The groups are shells around one centre, one inside the other: the same stretched ball of 6 dimensions in 6 sizes.
Known rows, each followed by its group:
[-2.11,-0.17,-0.17,+1.58,-1.75,-0.71,+1.44,-0.54,+2.15,-0.29,-2.11,-0.41,+0.46,-0.59,-1.25,-2.13,+4.03,+2.38,+1.08,-0.32]
J778
[+0.50,-2.36,-1.46,-0.83,-3.58,-1.82,+3.02,+1.43,+1.93,-1.16,+0.09,+1.07,+1.45,+0.16,+1.37,+0.34,+7.07,-0.22,-1.71,+0.84]
J778
[-0.21,-0.49,+2.41,+0.74,-5.31,-0.59,+1.70,+0.59,+4.06,+0.72,-2.28,+2.22,-0.85,+0.96,-2.49,-3.90,+3.12,-1.19,-1.31,-0.04]
J778
[-2.59,+0.11,-3.27,-0.08,-3.03,-2.81,+2.19,+0.83,-0.02,-1.67,-0.35,+0.04,+0.22,-1.86,-0.46,+1.03,+5.75,-0.63,+0.54,-0.24]
J694
[-1.73,-2.52,-1.91,-0.26,-3.34,-0.38,+1.38,+0.59,+0.81,-1.82,-1.47,-0.26,+2.15,-0.77,+0.36,-0.09,+6.17,+0.15,+0.09,+1.34]
J694
[-0.72,-1.26,+0.91,+0.94,+0.99,-0.73,+2.24,-1.52,+4.13,-0.97,-2.63,-0.55,+0.70,-0.62,+1.21,-3.09,+5.77,+3.91,-0.35,-0.51]
J23
[-1.87,-1.04,+2.14,+1.61,-2.10,+1.00,+0.28,-1.35,+4.15,-0.87,-4.86,+0.71,-0.55,-0.72,-2.16,-4.19,+2.38,+0.72,+0.55,-0.30]
J667
[-0.42,-1.98,+0.04,+0.83,-2.91,-0.17,+1.99,+0.42,+2.26,+0.13,-0.96,-0.15,+2.11,+0.90,+0.03,-1.80,+5.50,+2.58,-0.16,+0.96]
J667
[+0.32,-2.07,+2.49,+1.85,-0.30,+1.11,+1.26,-1.43,+5.41,-0.75,-4.36,+0.92,-0.07,+0.01,-0.34,-3.56,+3.12,+2.80,-0.09,-0.49]
J23
[+0.80,+0.17,-0.90,+1.12,-1.25,-2.85,+3.56,+0.54,+3.15,-0.33,-0.28,+1.52,-1.03,-0.36,+0.24,+0.30,+4.66,+1.65,-0.51,-1.59]
J667
[-0.42,-0.14,+0.37,+0.67,-0.27,-2.27,+3.21,-0.52,+3.49,-0.05,-0.79,-0.12,+0.32,-0.09,+0.93,-2.52,+6.23,+3.32,-0.89,-0.76]
J23
[-3.00,-0.24,-3.52,-0.47,-3.94,-2.60,+1.87,+1.08,-0.53,-1.92,-0.41,+0.02,+0.53,-1.95,-0.65,+1.14,+5.93,-1.56,+0.47,+0.26]
J595
[-0.29,-2.48,-0.44,+0.17,-0.06,-0.70,+2.44,-0.55,+2.98,-1.41,-1.59,-0.57,+1.96,-0.36,+2.11,-1.41,+6.98,+3.24,-0.67,+0.46]
J595
[+1.60,-0.91,+0.46,-0.36,-4.26,-2.84,+4.23,+1.80,+3.06,+1.33,+1.69,+1.41,+1.05,+2.04,+0.81,-1.71,+7.09,+1.20,-2.72,+0.38]
J667
[+0.74,-0.04,+2.33,+1.29,-3.64,-1.31,+2.72,+0.45,+4.44,+1.41,-1.19,+1.85,-0.71,+1.45,-1.52,-3.55,+3.66,+1.21,-1.30,-0.65]
J667
[-1.76,-2.31,-2.99,+0.77,-0.64,-0.25,+1.18,-0.26,+0.96,-2.95,-2.49,-0.43,+1.32,-2.15,+0.70,+1.64,+5.05,+1.42,+1.54,+0.17]
J595
[+0.53,-0.83,+0.48,+0.57,-0.58,-2.10,+3.61,-0.09,+3.58,+0.41,-0.03,-0.07,+1.11,+0.77,+1.54,-2.29,+6.84,+3.96,-1.33,-0.32]
J667
[-2.44,-0.68,-1.44,-0.21,-5.63,-1.40,+1.38,+1.21,+0.53,-0.83,-1.04,+0.67,+0.60,-0.61,-1.79,-0.87,+4.92,-2.00,-0.07,+0.80]
J595
[-0.72,-1.01,+1.82,+1.00,-2.77,-0.31,+1.86,-0.27,+3.58,+0.65,-1.89,+0.23,+0.92,+0.94,-0.83,-4.01,+4.72,+2.27,-0.63,+0.34]
J464
[-1.36,-1.48,-1.21,+1.09,-5.14,+0.02,+0.93,+1.14,+1.03,-0.66,-1.74,+1.02,+0.78,-0.15,-2.13,+0.03,+3.22,-0.72,+0.96,+0.67]
J694
[+1.82,-0.93,-0.93,+0.86,-4.75,-2.06,+3.34,+2.18,+2.42,+0.44,+0.67,+2.56,-0.17,+1.11,-0.68,+1.10,+4.18,-0.14,-0.93,-0.37]
J694
[+1.41,+0.19,-0.09,+0.69,-4.63,-2.75,+3.34,+1.70,+3.34,+0.23,-0.21,+3.28,-1.91,+0.40,-1.39,+0.04,+3.49,-1.58,-1.39,-1.27]
J778
[-0.88,-1.59,+0.76,+0.80,-2.75,+0.17,+0.95,-0.37,+3.62,-1.60,-3.87,+1.55,-0.67,-0.96,-1.28,-2.00,+3.19,-0.81,-0.13,-0.25]
J23
[-1.58,-2.35,-0.75,+0.87,-2.43,+0.53,+1.00,-0.09,+1.65,-1.14,-2.26,-0.52,+2.07,-0.30,-0.22,-1.17,+4.96,+1.92,+0.79,+1.04]
J23
[+0.76,-1.73,-0.40,-0.58,-4.69,-2.14,+3.71,+1.92,+1.79,+1.12,+1.94,+0.35,+2.63,+2.12,+1.10,-1.36,+7.88,+1.70,-2.15,+1.44]
J595
[-1.30,-1.31,-4.19,-0.33,-4.54,-2.40,+2.59,+2.13,-0.96,-1.26,+1.22,+0.19,+1.83,-0.65,+0.23,+2.73,+6.55,-0.44,+0.28,+0.88]
J667
[-1.67,-0.80,-0.79,+2.03,-0.23,+0.11,+0.50,-1.25,+3.18,-2.80,-4.96,+1.18,-1.76,-2.78,-1.53,-0.04,+1.62,+0.20,+1.90,-1.62]
J595
[-1.11,-1.68,-0.97,-0.48,-1.05,-1.83,+2.97,-0.02,+1.84,-0.68,+0.02,-1.28,+2.57,+0.01,+2.16,-1.80,+8.41,+3.21,-1.09,+0.90]
J778
[-2.84,-0.37,-1.70,+0.61,-2.69,-1.26,+1.28,+0.01,+0.93,-1.40,-1.90,-0.24,+0.42,-1.53,-1.12,-0.73,+4.67,+0.25,+0.97,-0.01]
J667
[-1.05,-2.31,-1.29,+0.14,-2.44,-0.41,+1.55,+0.23,+1.85,-1.88,-2.04,+0.32,+1.24,-0.90,+0.36,-0.23,+5.45,+0.38,-0.01,+0.62]
J464
[+0.72,-1.45,-1.70,-1.33,-3.87,-3.41,+4.24,+1.98,+1.49,-0.09,+2.18,+0.69,+1.82,+0.87,+1.99,+0.10,+8.70,+0.51,-2.55,+0.84]
J694
[-2.53,-1.58,-2.59,+0.88,-2.23,-0.26,+0.79,+0.02,+0.56,-2.29,-2.48,-0.28,+1.00,-1.89,-0.69,+0.82,+4.31,+0.44,+1.70,+0.30]
J464
[+0.06,-0.65,+0.34,+1.01,-5.87,-1.01,+2.22,+1.67,+2.14,+1.20,-0.19,+1.61,+0.50,+1.51,-2.07,-1.47,+3.79,-0.02,-0.50,+0.44]
J778
[+1.00,-0.03,+1.79,+0.86,-1.41,-2.26,+3.60,-0.05,+4.73,+0.89,-0.67,+1.19,-0.48,+0.95,+0.32,-3.23,+5.36,+2.62,-1.77,-1.02]
J464
[+0.07,-0.23,+2.38,+2.40,-1.03,-0.20,+1.99,-0.92,+4.77,+0.87,-2.66,+0.71,-0.42,+0.73,-1.27,-3.78,+2.90,+3.65,+0.19,-1.04]
J595
[-0.81,-0.59,+2.30,+2.60,+0.71,+0.57,+1.15,-2.03,+5.12,-0.44,-4.48,+0.28,-0.74,-0.58,-1.07,-3.92,+2.44,+3.82,+0.91,-1.33]
J694
[+0.63,-1.64,-2.40,-0.71,-1.65,-3.10,+4.09,+1.23,+1.57,-0.92,+1.49,+0.13,+1.80,+0.03,+2.69,+1.05,+8.43,+2.00,-1.57,+0.32]
J694
[+0.90,-1.70,-0.03,+1.17,-0.84,-0.95,+2.95,+0.09,+3.31,-0.06,-0.71,+0.25,+1.34,+0.68,+1.16,-1.00,+5.63,+3.81,-0.44,-0.12]
J464
[+0.63,-1.44,-3.70,+0.28,-4.90,-2.45,+3.33,+2.78,-0.19,-0.28,+2.09,+1.12,+1.65,+0.55,+0.27,+3.38,+5.91,+0.29,-0.06,+0.58]
J778
[-0.53,-2.42,-1.14,+0.75,-0.52,-0.30,+2.04,-0.29,+2.22,-1.38,-1.58,-0.60,+2.05,-0.43,+1.39,-0.41,+6.04,+3.28,+0.30,+0.49]
J23
[-0.37,-2.39,+0.50,+0.81,-1.92,+0.16,+2.03,-0.07,+2.67,+0.14,-1.14,-0.74,+2.72,+1.08,+0.76,-2.51,+6.14,+3.82,-0.30,+1.16]
J778
[+1.60,-0.66,+3.64,+1.74,-2.20,-0.54,+2.84,-0.25,+5.79,+1.78,-1.73,+1.56,-0.26,+2.09,-0.75,-4.73,+3.78,+3.18,-1.54,-0.65]
J694
[-0.84,-0.84,-0.14,+1.82,-3.79,-0.01,+1.10,+0.46,+2.39,-0.41,-2.48,+1.37,-0.32,-0.22,-2.32,-0.75,+2.24,+0.15,+1.02,-0.30]
J464
[-0.42,+0.25,-2.86,+1.03,-4.20,-2.58,+2.44,+1.70,+1.00,-1.14,-0.45,+2.28,-1.46,-1.23,-1.74,+2.63,+3.05,-1.77,+0.69,-1.21]
J595
[-1.15,-1.78,-0.83,-0.06,-2.73,-0.80,+1.55,+0.14,+2.37,-2.03,-2.52,+0.95,+0.19,-1.25,-0.14,-0.74,+5.01,-0.87,-0.42,+0.18]
J23
[-2.49,-0.89,-0.24,+1.41,-2.04,+0.15,+0.64,-0.73,+2.14,-1.18,-3.30,-0.19,+0.39,-1.16,-1.53,-1.97,+3.48,+1.24,+1.30,-0.05]
J464
[-2.40,-1.18,+0.34,+1.39,-1.11,+0.43,+0.63,-1.24,+2.76,-1.34,-3.79,-0.45,+0.54,-1.18,-1.00,-2.69,+3.81,+1.95,+1.11,-0.04]
J464
[-0.74,-2.33,-1.65,-0.29,-1.65,-1.13,+2.26,+0.25,+1.83,-1.89,-1.21,-0.03,+1.63,-0.83,+1.48,-0.02,+6.77,+1.12,-0.55,+0.63]
J23

New rows, each followed by its group:
[-0.77,-0.50,-2.17,-0.42,-0.50,-3.33,+3.55,+0.22,+1.86,-1.52,+0.12,-0.11,+0.53,-1.28,+1.93,+0.19,+7.56,+1.65,-0.95,-0.58]
J595
[+0.15,+0.49,+0.69,+0.51,-2.98,-2.91,+3.67,+0.76,+3.13,+1.30,+0.64,+0.79,+0.08,+1.12,-0.19,-2.62,+5.91,+1.96,-1.55,-0.53]
J595
[-1.33,-0.92,-3.57,-0.53,-3.03,-3.02,+3.21,+1.51,-0.31,-0.93,+1.56,-0.55,+2.07,-0.51,+1.22,+1.48,+7.80,+1.16,-0.29,+0.68]
J23
[-1.56,-1.89,-2.37,-1.01,-3.31,-1.84,+2.27,+0.92,+0.70,-1.86,-0.44,-0.03,+1.69,-0.98,+0.98,+0.22,+7.31,-0.51,-0.81,+1.02]
J694
[+1.15,-0.82,+1.85,+1.72,+0.04,-0.99,+3.09,-0.71,+4.98,+0.66,-1.50,+0.55,+0.22,+0.94,+0.64,-3.02,+4.78,+4.54,-0.76,-0.94]
J23
[+0.87,-0.01,+0.78,+0.54,-1.09,-2.87,+4.04,+0.19,+3.95,+0.79,+0.31,+0.65,+0.13,+0.85,+1.07,-2.42,+6.43,+3.15,-1.77,-0.86]
J23
[-1.87,-0.17,+1.33,+1.81,-3.14,+0.32,+0.23,-0.76,+3.72,-1.14,-4.83,+1.82,-2.01,-1.35,-3.32,-2.74,+1.00,-1.24,+0.94,-1.05]
J595
[+1.74,-1.86,+0.30,-0.13,-5.24,-1.68,+3.52,+2.10,+2.71,+1.09,+1.17,+1.65,+1.56,+2.25,+0.34,-1.11,+6.31,+0.67,-2.24,+0.98]
J595
[+1.48,-1.11,-2.47,-0.58,-2.77,-3.65,+4.38,+1.91,+1.87,-0.82,+1.64,+1.60,+0.44,+0.03,+1.86,+2.00,+7.24,+0.27,-1.84,-0.34]
J595
[-1.98,+0.13,-1.87,+0.56,-1.73,-2.26,+2.10,-0.01,+1.59,-1.58,-1.53,+0.37,-0.55,-1.84,-0.53,-0.06,+4.81,+0.23,+0.49,-0.90]
J464
[-2.44,-0.68,-1.69,-0.62,-3.30,-1.98,+1.74,+0.35,+1.25,-1.99,-1.69,+0.47,+0.05,-1.77,-0.41,-0.74,+5.80,-1.63,-0.43,+0.14]
J595
[+2.13,-0.85,-0.96,-0.94,-4.52,-4.04,+5.18,+2.63,+2.13,+1.31,+3.44,+1.41,+1.45,+2.15,+1.77,-0.08,+8.42,+1.12,-3.15,+0.47]
J778
[-1.51,-2.28,-3.15,-0.66,-2.54,-1.57,+2.27,+0.88,+0.15,-1.98,-0.12,-0.65,+2.46,-0.98,+1.51,+1.13,+7.55,+0.80,-0.14,+1.18]
J694
[+0.42,-1.62,-0.05,-0.06,-0.98,-1.71,+2.97,-0.06,+3.63,-1.22,-1.37,+0.82,+0.35,-0.39,+1.49,-1.29,+6.35,+1.43,-1.49,-0.29]
J23
[+1.68,-1.00,-0.68,-0.37,-3.02,-3.19,+4.40,+1.61,+2.80,+0.39,+1.60,+1.36,+0.80,+1.14,+1.58,-0.26,+7.30,+1.35,-2.36,-0.06]
J464
[+0.64,+0.19,-0.18,+0.15,-1.67,-3.30,+3.70,+0.43,+3.75,-0.63,-0.59,+1.90,-1.48,-0.58,+0.46,-0.85,+5.43,+0.16,-1.70,-1.49]
J595
[+0.00,+0.17,-0.58,+0.13,-5.76,-2.75,+3.08,+2.00,+1.86,+0.69,+0.69,+2.01,-0.39,+0.77,-1.46,-0.64,+4.80,-1.32,-1.27,-0.15]
J23
[-0.31,-0.06,-0.02,+2.40,-0.42,-0.92,+2.06,-0.58,+3.41,-0.34,-2.27,+0.71,-0.75,-0.58,-0.94,-0.91,+2.83,+3.04,+1.14,-1.50]
J595
[-0.65,-1.47,+2.18,+2.67,-0.23,+1.57,+0.43,-1.78,+5.02,-1.03,-5.36,+0.87,-0.77,-0.72,-1.61,-3.25,+1.47,+2.56,+1.22,-0.96]
J23
[+1.77,-1.88,-0.69,-0.54,-4.34,-2.27,+3.68,+1.97,+2.69,-0.17,+0.79,+2.04,+0.78,+1.07,+0.96,+0.20,+6.51,-0.34,-2.30,+0.42]
J778
[-2.69,-1.40,+1.61,+1.11,-0.86,+1.01,+0.04,-1.98,+3.92,-1.92,-5.47,-0.04,-0.23,-1.68,-1.28,-4.20,+3.34,+0.85,+0.61,-0.18]
J778
[+0.55,-1.19,-1.02,+0.71,+0.74,-2.07,+3.37,-0.32,+3.27,-1.20,-0.83,+0.19,+0.49,-0.67,+2.03,-0.07,+6.28,+3.41,-0.53,-0.90]
J694
[-2.22,-1.60,-3.00,-0.11,-2.62,-1.44,+1.93,+0.68,-0.09,-1.54,-0.30,-0.98,+2.31,-0.98,+0.65,+0.63,+6.82,+1.26,+0.56,+1.00]
J23
[-0.07,-1.09,+3.05,+0.88,-3.90,-0.10,+1.96,+0.02,+4.34,+1.37,-1.86,+0.86,+0.73,+1.80,-1.27,-5.14,+4.48,+1.69,-1.41,+0.55]
J595
[-0.56,-1.87,+1.11,+1.68,+0.13,+0.74,+1.02,-1.52,+4.49,-1.75,-4.57,+0.67,-0.33,-1.15,-0.27,-2.28,+3.16,+2.13,+0.55,-0.72]
J667
[+1.59,-1.75,+0.97,+1.21,-3.48,-0.46,+2.53,+0.90,+3.86,+0.34,-1.24,+1.99,+0.24,+1.27,-0.53,-1.23,+3.86,+1.16,-0.90,-0.07]
J667
[-0.44,-1.57,-2.78,-0.47,-3.16,-2.51,+3.36,+1.60,+0.32,-0.47,+1.67,-0.38,+2.54,+0.32,+1.57,+0.99,+7.94,+1.76,-0.74,+1.01]
J667
[+0.12,-2.21,-2.82,+0.48,-3.80,-0.98,+2.05,+1.57,+0.98,-1.79,-0.82,+1.51,+0.72,-0.70,-0.12,+2.64,+4.51,-0.75,+0.36,+0.30]
J595
[+2.40,-0.89,+1.83,+1.98,-1.15,-1.07,+3.36,+0.12,+5.17,+1.04,-1.05,+1.77,-0.36,+1.50,+0.12,-2.00,+3.83,+3.63,-0.97,-1.16]
J595
[-0.38,-0.49,+2.64,+1.42,+0.61,-0.65,+2.17,-1.78,+5.46,-0.20,-3.37,+0.28,-0.55,-0.21,+0.10,-4.70,+4.44,+3.49,-0.70,-1.12]
J23
[-1.24,+0.31,-0.07,+0.20,-5.19,-2.17,+2.24,+1.13,+2.03,+0.18,-0.73,+1.50,-0.61,+0.03,-1.96,-1.84,+4.39,-1.49,-0.84,-0.17]
J694
[-1.91,+0.00,-2.53,-0.51,-4.43,-3.09,+2.79,+1.51,+0.09,-0.51,+0.90,+0.17,+0.89,-0.53,-0.33,+0.16,+6.64,-0.57,-0.50,+0.39]
J694
[+1.72,-0.70,+1.36,+1.40,-2.58,-1.28,+2.91,+0.49,+4.68,+0.29,-1.55,+2.50,-1.18,+0.74,-0.72,-1.51,+3.32,+0.93,-1.09,-1.15]
J464
[+0.13,-0.25,-0.46,+0.47,-5.52,-1.91,+2.23,+1.61,+2.55,-0.51,-1.23,+3.03,-1.63,-0.24,-2.15,+0.00,+3.05,-2.89,-0.80,-0.67]
J778
[+0.16,-1.07,-2.78,-0.10,-5.95,-2.38,+2.79,+2.65,+0.45,-0.61,+0.92,+2.02,+0.40,+0.09,-0.80,+2.30,+5.03,-2.04,-0.55,+0.35]
J23
[+0.48,-1.29,+3.35,+0.58,-3.74,-0.22,+2.04,-0.06,+5.15,+0.73,-2.53,+1.72,-0.16,+1.36,-1.10,-4.98,+4.23,+0.49,-1.99,+0.17]
J595
[+0.82,+0.26,-1.10,+0.78,-3.52,-3.18,+3.84,+1.66,+2.12,+0.81,+1.34,+1.47,-0.11,+0.80,-0.27,+0.26,+5.26,+1.21,-0.88,-0.74]
J23
[-0.59,-2.43,+0.42,+0.60,-3.12,+0.45,+1.25,+0.10,+2.89,-0.97,-2.63,+0.70,+1.15,+0.05,-0.45,-1.87,+4.52,+0.63,-0.26,+0.79]
J667
[-0.54,-1.49,+0.72,-0.74,-2.21,-1.71,+2.82,+0.00,+3.28,-0.50,-0.96,+0.14,+1.21,+0.23,+1.23,-3.22,+7.42,+1.20,-2.11,+0.59]
J595
[-1.20,-1.14,-1.82,+0.52,-5.24,-1.07,+1.70,+1.58,+0.59,-0.50,-0.51,+0.91,+0.96,-0.05,-1.46,+0.45,+4.42,-0.75,+0.37,+0.68]
J464
[-1.47,-2.61,-0.86,+0.18,-3.87,+0.25,+1.26,+0.61,+1.16,-0.78,-1.36,-0.42,+2.67,+0.27,-0.12,-1.26,+5.83,+1.12,+0.09,+1.70]
J778
[+0.24,-0.57,-0.89,-0.60,-1.47,-3.54,+4.34,+0.74,+2.38,+0.18,+1.55,-0.17,+1.43,+0.56,+2.24,-1.29,+8.56,+2.78,-2.07,+0.02]
J595
[-0.08,-0.94,+3.38,+1.21,-0.99,-0.17,+2.10,-1.25,+5.46,+0.59,-2.95,+0.45,+0.13,+0.87,-0.27,-5.53,+4.60,+3.16,-1.24,-0.34]
J667
[-0.31,-1.10,+1.92,+0.57,-0.69,-0.81,+2.20,-1.06,+4.78,-0.66,-2.91,+0.64,-0.16,-0.24,+0.34,-3.88,+5.15,+1.91,-1.24,-0.51]
J464
[-1.33,+0.72,-0.30,+1.31,-2.55,-1.94,+2.10,+0.08,+2.58,-0.33,-1.71,+1.08,-1.26,-0.86,-1.71,-1.32,+3.41,+0.40,+0.37,-1.23]
J23
[-1.17,+0.39,-1.73,+0.24,-1.79,-3.27,+3.33,+0.53,+1.50,-0.32,+0.51,-0.08,+0.38,-0.58,+0.46,-0.45,+6.50,+1.78,-0.42,-0.60]
J595
[+0.04,-1.23,+1.21,+1.94,-4.43,+0.62,+0.97,+0.47,+3.51,-0.04,-3.12,+2.22,-0.72,+0.40,-2.75,-1.68,+1.45,-0.36,+0.47,-0.27]
J595
[-2.50,-1.67,-3.33,+0.52,-2.47,-0.63,+0.92,+0.32,+0.16,-2.77,-2.24,-0.03,+0.87,-2.27,-0.47,+1.76,+4.55,-0.38,+1.59,+0.29]
J667
[-1.17,-2.12,+2.32,+0.89,-1.71,+1.12,+0.67,-1.30,+4.48,-1.08,-4.51,+0.45,+0.42,-0.32,-0.74,-4.39,+3.92,+1.19,-0.38,+0.32]
J595
[-0.39,-2.05,-3.56,-0.59,-4.55,-2.02,+2.66,+2.14,-0.09,-1.50,+0.78,+0.80,+1.72,-0.41,+0.65,+2.56,+6.59,-0.89,-0.41,+0.98]
J23
